The rows of a group lie close to one hidden flat surface of 5 dimensions, which may be shifted away from zero. Surfaces can cross.
(in the rows, 128 means zero)
Some rows, each with its group after it:
[ 87 155 195 127 138 196  85 133  96 120 201 198  76]
Lipi
[168  92 144 141 108  97 101 120 120 142 111 150 118]
zadaz
[115 135 156 127 138 147 120 118 112 121 144 152 112]
Lipi
[152  64 168 156 116 113 101  95  94 148 122 164  98]
Rabef
[138 129 181 164 157 142 118  93 121 157  96 155 111]
Busu
[136  93 141 155 130 110 139  98 114 131 107 136 115]
zadaz
[134 139 119 107 116 115 130 140 129 105 130 122 133]
mivif
[203 190 164  91 134  68 110 134 112 157 153  98 146]
Lipi
[119 126  90 144 118 113 156 150 153 123 134 109 126]
mivif
[119 123 105  80 140 151  98 116 101 189 136  76 184]
Lipi
[139 110  84 194 104 106 108 172 201 168 109 138 125]
zadaz
[ 96 131 158 129 157 207  64 109 109 204 135 148 132]
Busu
[142 131 136 119 132 124 132 120 118 130 120 121 131]
Lipi
[ 84 118  98 148 135 150 136 148 135 152 169 111 121]
Rabef
[125 115 137 132 127 130 132 123 116 115 135 141 115]
Lipi
[157 127 128  79 113  90 125 148  75 137 203  97 137]
zadaz
[121 102 122 149 148 132 160  94 128 133  82 105 142]
Busu
[159 129 127 113 113 109  94 144 129 153 146 130 132]
Rabef
[ 94 125 109 170 146 139 159 132 149 139 134 112 116]
Rabef
[109 143 130 113 125 151 106 147 113 133 185 134 118]
Busu
[ 84 108  68 228 136 120 175 162 191 151 137 104 107]
mivif
[126  80 115 159 119 137 122 102 147 130  56 151 125]
Busu
[129 162 151 150 144 141 118 129 157 131 104 151 118]
mivif
[124 202 104  74 146 147 123 144 153 143 108  82 183]
Rabef
[143 146 124 118 125  84 191 132 124  73 131 100 127]
Busu
[110 143  99 128 114 145 124 157 167 121 120 133 127]
mivif
[ 85  69  92 116 119 167 140 102 123 102  86 132 137]
zadaz
[134 140 188 133 132 147  74 130  89 162 192 177  85]
Lipi
[ 87  97  50 140  91 117 146 188 143 103 201 105 113]
mivif
[ 52  27  53 166 128 166 148 116 125 161 129  94 137]
Busu
[141 132 121  26 113 138  76 129  73 157 172  94 176]
zadaz
[143 146 104 155 116  91 163 141 184  96  74 125 133]
Rabef
[131 221 138  53 153 137 147 133 121 101 141  89 163]
Busu
[ 94 146  97 142 155 191 110 119 175 176  57 120 165]
zadaz
[133 117 133 168 130 119 128 132 127 152 141 129 112]
Rabef
[108 105 108 122 130 146 154 101 140  97  65 130 147]
Rabef
[ 68  47  81 126 128 190 106 108 109 155 120 120 143]
Lipi
[105 114 126 120 153 166 122  99 122 144  90 118 152]
zadaz
[135 113  86 117 104  93 152 151 139 102 130 107 136]
mivif
[ 91 155 102 119 118 174 106 165 158 121 155 146 127]
mivif

New rows. What belongs after each?
[137 151 151 119 142 141 116 114 132 126  97 141 138]
Busu
[ 97  66  92 110  94 158 116 128 113 115 135 138 131]
Rabef
[140 125 156 137 105 125 104 143 128 109 158 179  91]
Busu
[120  64 107 100  91 142  73 147  93 155 182 147 120]
Rabef
[151 205 195 100 159 143 108 106 122 139 102 145 137]
Busu
[204 110 158 135  98  77  70 137 118 163 139 164 112]
Rabef
[122 229 167 107 172 124 217 104 151  38  76 113 135]
Lipi
[108 100  95 136 146 133 172 102 127 128  91  86 154]
Busu
[150 126 145 142 112 106 118 122 143  96  87 171 112]
Busu
[ 88 182 169 107 157 187 134 118 115  99 147 153 114]
Lipi
[134 138 131 144 149 118 137 129 123 162 139  97 129]
zadaz
[148  75 141 147 112 117 124  94 123 100  67 167 114]
Rabef
[ 72  89  62  93 134 172 150 113 129 123  91  81 182]
Lipi
[141 167  90  70 137 120 142 128 150 126  68  77 198]
mivif
[142 173 201 153 138 111 166 115 132  49 125 183  72]
Lipi
[192 183 149  84 124  73 119 142 115 137 153 102 144]
Lipi
[168  89 150 137 110 106  88 114 122 151  93 158 123]
zadaz
[111 122  84 184 140 102 185 143 158 142 136  80 122]
mivif
[177  94 114 124  89  68  94 152 114 143 155 126 124]
Lipi
[144  53 106 139 103 110 102 125 107 166 124 123 131]
Lipi
[154 102 122 113 106 112  85 125 119 146 126 139 132]
zadaz
[139 147 111 127 131 120 142 134 148 127 104 110 143]
mivif
[188  56 119 170 104  51 136 108 127 142  88 123 120]
Lipi
[146 104 149 106 135 133 135  57 126  87   4 154 150]
Rabef
[148  92 108  85  84 125  75 144 115 126 132 146 140]
Rabef
[157  35 150 177 104 103  69 111  91 195 148 165  93]
Lipi
[149 119 129 105 128 112 104 124 107 162 140 103 150]
Lipi
[166 100 124 123  99  66 123 147  97 135 183 118 111]
zadaz
[129 142 126 122 135 119 140 136 122 126 150 116 127]
mivif
[102  86  80 115  97 150 130 133 137  94 112 134 139]
Rabef
[173 202 151  85 136  98 120 140 118 127 154 104 143]
Lipi
[125 140 132 109 125 137 120 134 127 119 140 140 126]
Busu
[134 151 128 118 137 120 138 132 134 124 130 123 129]
mivif
[121 145 156 128 146 160  96 114 121 155 121 150 122]
Busu
[105 184 211 123 150 185  91 125  97 128 200 192  81]
Lipi
[129 133  94 101 110 127 142 127 165  85  62 125 161]
Rabef
[ 62  52 129 134 152 198 163  61  96  96  73 140 131]
Rabef
[146 162 180 132 136 144  93 113 126 140 120 168 112]
Busu
[138 104 137  82 129 150 121  72 120  98  28 140 164]
Rabef
[105 142 123 159 145 136 146 146 137 141 170 107 116]
mivif
[132  91 113 144 109  88 159 138 109 111 166 114 109]
zadaz
[114 161 149 163 155 140 131 137 145 149 131 128 118]
mivif
[124 193 154 159 160 173 101 122 183 158  72 162 131]
mivif
[129 176 161 195 176 142 134 107 164 166  78 135 122]
mivif
[155  92 139 125 132 120  89 113  92 202 138 110 144]
Lipi
[155 128 154 134 147 112 131 105 113 143 113 119 133]
Lipi
[159 174 108 110 132 106 143 135 177 108  69 111 164]
Rabef
[134 153 124 133 135 125 134 130 161 124  88 125 142]
mivif
[107  49 114  80 100 152 124 100  89  91 105 142 141]
zadaz
[109 119 162 157 159 151 118  95 110 168 130 135 112]
Busu
[ 76  27 105 158  98 173 112 122 116 125 132 171  98]
Lipi
[154 136 137 118 130 124 133 106 144 116  61 134 148]
Rabef
[188  80 125 112  78 107  47 132 130 151  97 173 134]
zadaz
[ 85 108 137 163 163 158 163  93 126 129  97 118 123]
Rabef
